The same things were measured in two ways. Each way mixes the same 8 hidden numbers, adds some noise and spreads widely along 6 directions of its own, which tell nothing about the thing.
In the rows, 100 means zero.
Some things both ways: the first way, then the second way.
[129,  82, 117, 131, 118, 165,  73,  82,  77, 105, 129, 115, 130, 109, 149,
 111, 134,  69,  91,  43,  96, 112,  88]
[ 89, 109,  71, 101,  61,  70, 103,  39,  98, 109,  96,  92,  69, 138,  80,
  75, 159, 111,  52,  41, 114,  71,  98]

[115,  89, 100,  94,  72, 142, 108,  88,  92, 126, 134, 154,  93, 141, 116,
  48, 126, 106,  66,  47, 103, 102, 106]
[105, 103,  81, 103,  60, 100,  97,  90,  85,  89, 107,  92,  68, 150,  67,
 119, 111,  82,  85,  75, 142,  82,  88]

[121, 111, 134,  90, 147,  97, 100,  94,  86, 129,  92,  74,  75,  97, 101,
  92, 103, 131,  94,  89,  77, 109, 109]
[ 79,  95, 100,  67, 108,  80, 110, 105,  86,  53, 112, 105, 101, 108, 110,
  87,  93,  81, 121,  94, 100, 111, 109]

[145, 120,  61, 127,  76, 119,  70,  79,  87, 107, 142,  90, 106, 108,  88,
 126, 115,  74, 112,  90,  91, 103, 120]
[130, 110,  98,  96,  82,  98, 104,  73,  85, 151,  58,  86,  72, 103,  76,
  89, 152, 152,  42,  48,  69,  61, 115]

[123, 101, 145, 128, 118,  83,  94,  82,  98, 107,  55,  77,  88,  62,  91,
  90, 125,  99, 122,  91,  78, 110, 125]
[ 82,  74, 116,  73, 116,  95,  98,  99,  97, 114,  92,  96,  93,  95,  67,
 104, 109, 133, 117, 115,  91,  87,  77]

[101,  80,  90,  96,  61, 120, 119, 111, 113,  91,  92, 149, 128,  80, 125,
 120, 107,  68, 129,  80, 103, 120, 108]
[ 75, 118,  92, 112, 100, 104,  92, 119, 114,  88,  91, 122, 112,  87,  86,
 103, 132, 107, 112,  85, 113, 105, 103]

[140,  86,  92, 110, 101, 154, 105,  75,  77, 127, 138, 106,  74, 116,  99,
 100, 119,  82,  74,  66, 108,  78, 104]
[ 80, 112, 114,  76,  70, 134, 122, 156, 103,  89,  34,  94,  87, 117,  57,
  60, 146, 118, 109,  88, 103,  73, 113]

[ 84,  79,  70, 104,  46,  83, 100, 115, 130,  85,  79, 136, 119,  86, 107,
  71, 107,  85, 122, 103, 110, 122, 124]
[103, 125, 135, 108, 114, 104, 122, 149,  82,  60,  74, 117, 111, 124,  88,
  90,  94, 104, 113, 101,  99,  97, 104]

[126, 123,  63,  85,  68, 123,  84,  80,  75, 106, 135, 102,  85, 110, 103,
  96, 133,  74,  81,  85,  96,  95, 117]
[107,  93, 124,  99,  94, 117, 119, 123,  99, 128,  80,  98,  79,  94,  69,
  96, 101, 123,  96, 110,  80,  80, 100]

[ 72,  80,  98,  86, 107, 116, 109, 108, 129, 115, 127, 112, 118, 125, 133,
  96,  94, 128,  94,  80, 103, 130,  78]
[118, 115, 114, 127, 133,  72, 108, 136,  89,  61,  79,  97, 137,  90, 126,
  97,  90,  71, 101,  98, 108, 102, 128]

[112, 100,  59,  86,  78, 127,  95,  81,  89,  93, 145,  96,  95, 110, 109,
 123, 112,  93,  90, 100, 106,  95, 118]
[ 69, 111,  80, 105,  96, 104,  91,  84, 150,  74, 160,  89, 116,  90,  99,
 115,  63,  60,  99, 105,  97, 107,  96]

[ 79,  83,  99,  97,  71,  76, 113, 107, 134,  97,  60, 116,  87,  84,  94,
  61, 115,  94, 116,  91, 102, 110, 112]
[104,  82, 112,  92, 108,  89, 108, 110,  82,  84,  98,  94,  89, 131,  87,
 107,  92, 101, 102,  72,  92,  91,  92]

[122, 126, 111, 106, 119, 118, 100,  73,  89, 123, 131,  77,  76, 109,  91,
  86, 117, 121,  74,  83,  80,  97, 103]
[127,  71, 114, 124, 118,  77,  98, 103,  88, 121, 109,  92, 105,  81, 107,
 139,  52,  83, 106, 114,  89, 114,  85]

[111,  96, 133, 129, 123, 118, 106,  68, 126, 134, 104,  68,  92,  98,  77,
 105, 119, 126, 104,  62,  86,  99,  82]
[100, 111, 105, 126, 112,  98,  99, 111, 134,  96,  92,  88, 125,  99,  83,
 115,  97,  79,  93, 119, 120,  73,  98]

[ 78,  82,  82,  88,  75, 108,  87,  80, 106,  64, 104, 115,  78, 124, 109,
  87, 133,  95, 101,  81,  93,  94, 129]
[ 59,  77,  86,  66, 111,  85, 114, 102, 128,  73, 131, 110,  72, 106,  86,
 101, 105,  72, 116,  71, 104,  96, 107]

[101,  80, 105, 125, 114, 150, 114,  92, 112, 102, 150, 115, 135, 105, 127,
 107,  87, 125,  85,  84, 105, 114,  87]
[133, 174,  86, 147,  65, 120,  96,  76, 106, 102, 161, 133,  83, 105,  95,
 137,  79,  72,  50,  86, 104, 100, 124]

[ 74,  85, 148, 128, 144, 151, 138,  61, 113,  72, 114,  94,  52,  94, 118,
 101, 126,  82,  72,  79,  85,  80,  83]
[ 88, 121, 137, 113, 115, 108, 141, 187,  73,  46,  70, 170, 111,  85, 123,
  86,  91,  73, 154,  80,  88, 151, 129]

[ 33,  83,  89, 108,  86,  91, 130,  83, 166,  27, 108,  94,  76, 109,  85,
  86, 106, 121, 115, 103,  85, 102, 111]
[ 67,  84,  71,  84,  71,  79,  87,  79, 105,  96, 100,  90,  97, 107,  83,
 104, 114,  96, 104,  86, 114, 107,  74]

[ 75,  85, 114, 124, 113, 114, 105,  56, 123,  65, 116,  70,  66, 105, 101,
 106, 129,  96,  96, 102,  92,  94, 113]
[ 89,  66,  99,  83, 126,  82, 104,  87,  93, 113, 115, 114,  74,  89, 106,
 113, 113, 118, 109,  42,  64, 115, 102]

[151, 125, 119,  94,  88, 123, 103, 107,  54, 142,  99, 147, 105,  81, 136,
  79, 121,  60,  83,  78,  91, 124, 115]
[ 93, 116, 106,  92,  75, 107,  94,  94,  75,  70, 105,  95, 107, 139,  80,
  96,  97, 113, 108, 107, 108, 104,  77]

[ 66, 106, 146, 109,  88, 120, 130,  70, 126, 113,  87, 120,  76,  86, 121,
  81, 147,  72,  77,  73,  89, 106,  76]
[128, 114, 135, 137, 116, 116, 110, 113,  98, 101, 106, 105, 116, 117,  89,
 127,  77,  93, 111, 110, 101,  91,  99]

[109,  84,  90,  98,  92, 110,  98,  84, 111, 109, 110,  87,  98, 105,  86,
  81, 114, 129,  97,  78, 104,  97, 113]
[ 53, 114, 103,  81,  91, 120, 116, 120, 149,  56, 133, 116,  97, 123,  61,
 100,  89,  59, 126, 118, 120,  93,  95]

[ 66,  83,  94, 131,  51, 109, 131,  71, 122,  40,  87, 137,  79,  64,  96,
 133, 122,  45, 124, 128,  92,  83, 134]
[ 80, 149, 117,  92,  88, 152, 104, 122, 122,  96,  89, 127, 113,  86,  69,
  99, 122, 119, 124, 111,  90, 101, 113]

[ 81,  73, 119, 128, 122,  89, 103,  58, 135,  78,  96,  44,  69,  97,  69,
  98, 113, 142, 113, 108,  96,  91, 128]
[ 95, 103,  98,  98, 103, 101,  90,  99, 103,  93, 116,  89, 100, 100,  87,
 104, 100, 106,  89, 101,  99,  87,  97]

[ 80,  86, 127,  99, 117, 106, 113,  95, 108,  93,  98, 113,  98,  95, 121,
  97,  98, 126,  98, 103,  85, 110, 113]
[131,  77, 114, 124, 123,  66,  96, 104,  39, 115,  73, 103, 105,  85, 125,
 110, 104, 113, 112,  92, 102, 114, 105]

Other things, the second way, with their names:
j467: [103, 140, 119, 144,  88, 113,  91, 129,  64,  77, 102, 132, 125,  92, 105,
 101,  95, 100, 125, 144, 134, 124,  97]
j546: [ 99,  96, 100, 124,  93,  95, 105, 103,  97, 106, 114, 112,  87,  84, 107,
  97, 102,  86, 100,  90, 102, 110, 114]
j716: [ 91, 125,  96,  75,  90, 123,  92,  88, 108,  99, 122, 100,  95,  90,  78,
 105, 105, 107, 106, 125, 100,  89, 103]
j314: [118, 149,  98, 111,  80, 105, 117, 101,  91,  66, 145, 132,  80, 109, 116,
 108,  72,  52,  86,  88,  96, 113, 139]
j615: [ 81, 105,  96,  52, 106,  80,  87,  90,  79,  61,  96,  90, 121,  96, 105,
  93,  98, 104, 124, 110,  91, 112, 100]
j231: [118, 146, 104, 142,  92, 114, 108, 146, 108,  80,  92,  98, 118,  75, 112,
  81,  85,  74,  69, 121, 107,  92, 136]
j759: [ 66, 100,  94,  68,  90,  91, 113,  74, 132, 100, 117, 131,  82, 105,  76,
 122, 111,  71, 124,  83, 100, 105, 100]
j582: [ 63,  93, 115,  92, 147, 100, 101, 118, 124,  57, 108, 112, 127, 120,  89,
 117, 123,  96, 150,  67, 115,  99,  99]
j601: [105,  91,  80, 114,  76,  83, 112, 127, 116, 108,  84,  77,  93,  47, 114,
  64,  89,  58,  69, 125, 101,  96, 130]
j883: [120,  79, 102,  89, 117,  76,  93,  82,  97, 119,  86,  49, 118,  71, 103,
  97,  88,  96,  92, 134,  90,  82, 109]
j439: [ 82, 106,  86, 107, 103,  92,  89, 109,  99,  72, 122, 100, 105, 100,  99,
  98,  98,  94,  90,  84, 109, 103,  99]
j784: [107, 112, 118, 102, 127, 106, 106,  91,  98,  74, 165, 112,  97, 105, 116,
 118,  68,  86, 104,  88,  73, 108, 121]
j976: [107, 108, 131, 114, 151, 101, 115, 118, 115,  83, 103, 114, 117,  90, 114,
 108, 106,  88, 116,  80,  91,  97, 135]
j756: [ 86, 109, 102, 108, 120,  92, 102, 136, 100,  80,  83, 134, 119,  70, 110,
 118, 112,  82, 139,  93, 113, 125, 115]
j730: [113, 110, 110,  81, 104,  76, 100, 106,  72,  61, 114,  79, 118, 109, 104,
 100,  42,  95,  86, 136,  76, 102,  86]
j806: [ 93, 106,  89, 103,  84, 104,  95,  89, 100, 110, 117, 100,  74, 103,  80,
 100, 113, 116,  76,  77,  88,  89,  94]
j429: [116,  99,  73, 100,  84,  83,  85,  43, 107, 134, 139,  79,  81,  97,  98,
 124,  94, 110,  49,  51,  60,  89,  99]
j703: [ 94, 138,  83, 117,  67, 118,  81, 108, 123,  90, 113,  83, 127,  87,  80,
 112,  75,  72,  91, 153, 129,  97,  92]
j392: [134, 121, 115, 105, 110, 102, 105,  93,  67, 103,  94, 112,  84, 132,  84,
 125, 117, 122,  82,  65,  98,  80, 111]
j137: [ 77,  84, 112,  59, 100,  92,  98,  78,  68,  92, 112, 123,  78, 121,  74,
 104, 108, 129, 131,  99,  96, 109,  73]
j648: [120,  89,  99,  85,  99,  82,  98,  84,  81,  99,  88,  74,  99, 134,  82,
 119, 104, 105,  89,  76, 100,  82,  91]
j957: [ 80,  82,  95, 119, 106,  92,  97,  94, 124,  87, 130,  94, 115, 104, 110,
 117,  84,  68, 120,  81, 105, 116,  95]
j725: [113,  90, 112, 106, 121, 104, 121, 121, 128, 102, 111,  80,  82,  91,  84,
  97,  83,  89,  69,  95,  78,  65, 121]
j898: [ 88, 131, 116,  82, 113, 117, 137, 137, 131,  74, 124, 148,  72,  85,  88,
  92,  96,  68,  97, 104,  87,  90, 144]
j906: [ 79,  86, 131,  74,  97,  83, 118, 112,  70,  68,  49,  83, 136,  92, 120,
  40, 111,  97, 150, 133, 101, 118, 112]
j926: [ 87, 102,  83,  86,  57,  96, 111, 122, 100,  93,  73,  73,  83,  99,  73,
  60, 106, 103,  60,  95,  94,  79,  99]
j863: [ 87, 111, 106,  81,  91, 116, 105, 108, 110, 104,  91,  95,  91,  94,  77,
  88, 113, 115,  99, 110,  88,  88, 105]
j667: [ 93, 101,  86,  96,  95,  94,  84,  81,  94, 105, 121,  95,  91,  94,  91,
 105, 109, 107,  95, 106, 115,  93,  92]
j946: [ 99, 108, 114, 113,  84, 130,  91, 120,  93,  86, 105,  72, 117, 112,  83,
  97,  81, 115, 109, 112,  93,  97,  86]
j991: [ 97, 128,  94, 113,  69,  95, 108, 105, 102,  90, 105, 100,  88, 108,  88,
  79,  97,  95,  55,  95,  91,  90,  97]
j849: [121, 116, 124, 114, 109, 117, 100,  67,  69, 145, 115, 123,  73,  80,  93,
  95, 136, 148,  96, 101,  86,  87, 124]
j276: [ 92,  95, 102, 116,  95,  86,  98,  75,  99,  92, 109,  88, 108, 135,  85,
 109, 107,  91, 103,  91, 122,  88,  85]
j564: [104, 153, 111, 117,  66, 124, 116, 118,  86,  60, 117, 121,  89, 142,  83,
  82,  95,  91,  81,  83, 100,  97, 115]
j945: [ 92, 125, 117, 114,  95, 126, 115,  96, 110, 109,  84, 150,  89, 118,  73,
 125, 154,  92, 139,  73, 130,  96, 118]
j921: [ 92,  93, 116, 109, 111,  94, 114, 130,  87,  59,  95, 102, 113, 118, 107,
  93,  97,  89, 125,  75, 106, 111, 106]
j338: [105,  93, 116, 133,  96, 104, 116, 146,  90,  95,  81, 105,  91, 108,  91,
  98,  94, 103,  90,  67,  89, 101,  95]

Some of these things the first way, each followed by its name:
[ 60, 111, 107,  58,  81,  88, 120, 104, 130,  85,  98, 117,  97, 104, 127,
  93, 116, 106, 105,  87,  85, 136, 102]	j667
[108, 109,  79,  87,  63, 112, 100,  63,  94, 102, 122, 103,  59, 116,  89,
  96, 140,  81,  83,  89,  97,  87, 126]	j921
[127, 127, 111, 110, 123, 110,  91,  84,  66, 109, 151, 108,  79, 124, 118,
  99,  97, 115,  79, 114,  70, 116, 133]	j615
[139, 100,  98, 101, 109, 133, 120,  66,  83, 138, 141,  69,  68,  96,  92,
 100, 112, 104,  62, 102, 116,  85, 111]	j946
[ 97, 130, 112, 105, 112,  90, 107,  45, 117,  89, 113,  39,  37, 102,  58,
 118, 132, 110, 100, 103,  71,  84, 118]	j863
[104, 152, 105,  80,  86,  66,  88, 120,  80, 102,  84, 130,  79,  96, 129,
  61, 120,  65,  99, 104,  63, 141, 123]	j730
[131, 111, 109,  71, 148,  99, 101, 102,  66, 133,  88,  55,  82,  66,  87,
 138,  82, 140, 102, 121,  80,  89, 114]	j906
[112,  88, 120, 133, 122, 162, 100,  92,  84, 101, 133, 132, 126, 101, 136,
  99, 104,  98,  82,  65,  88, 104,  87]	j759
[ 91,  80,  53,  83,  68, 101, 117, 109, 147, 106, 108,  78, 109,  93,  85,
  83, 101, 109, 111,  81, 127, 109,  90]	j338
[ 48,  81, 117, 102, 124,  94, 101,  80, 146,  64,  90,  68,  79, 108, 102,
  96, 121, 127, 110,  86,  84, 104,  95]	j898
[101,  73, 147, 128, 136, 134,  88,  48,  74,  79, 103,  73, 104,  69, 132,
 144, 128, 107,  96, 115,  89,  93, 131]	j849
[ 94,  70, 108, 132,  85, 124,  88,  54,  89,  84,  96, 115,  80,  92, 108,
 131, 136,  72, 103, 108,  97,  75, 132]	j976
[130,  73, 129, 148,  86, 178, 108,  56,  76, 122, 129, 147, 120,  92, 112,
 123, 126,  91,  84,  61,  99,  75, 105]	j945
[ 53,  59,  77,  52, 131, 132, 113, 129, 104,  51, 100, 118,  92, 106, 143,
 120,  85, 104, 102,  90,  95,  94,  90]	j601
[114,  85,  92, 139,  84,  85,  91,  82, 107, 100,  95, 105,  80, 102,  62,
  73, 101, 122, 113, 113,  92,  86, 147]	j648
[ 53,  90,  92,  97,  88,  89, 118,  83, 133,  55, 118, 102,  86, 109, 100,
 104,  95, 131, 106, 127,  86, 106, 129]	j716
[ 50,  93,  93, 107,  99, 113, 105,  86, 143,  38, 111,  92,  87, 106, 128,
  91, 129,  71, 103,  82,  90, 116,  92]	j991
[131,  62, 136, 130,  88, 103, 109,  84, 107, 144,  53, 108, 106,  60,  86,
 104, 120,  94, 128,  81, 110,  99, 116]	j582
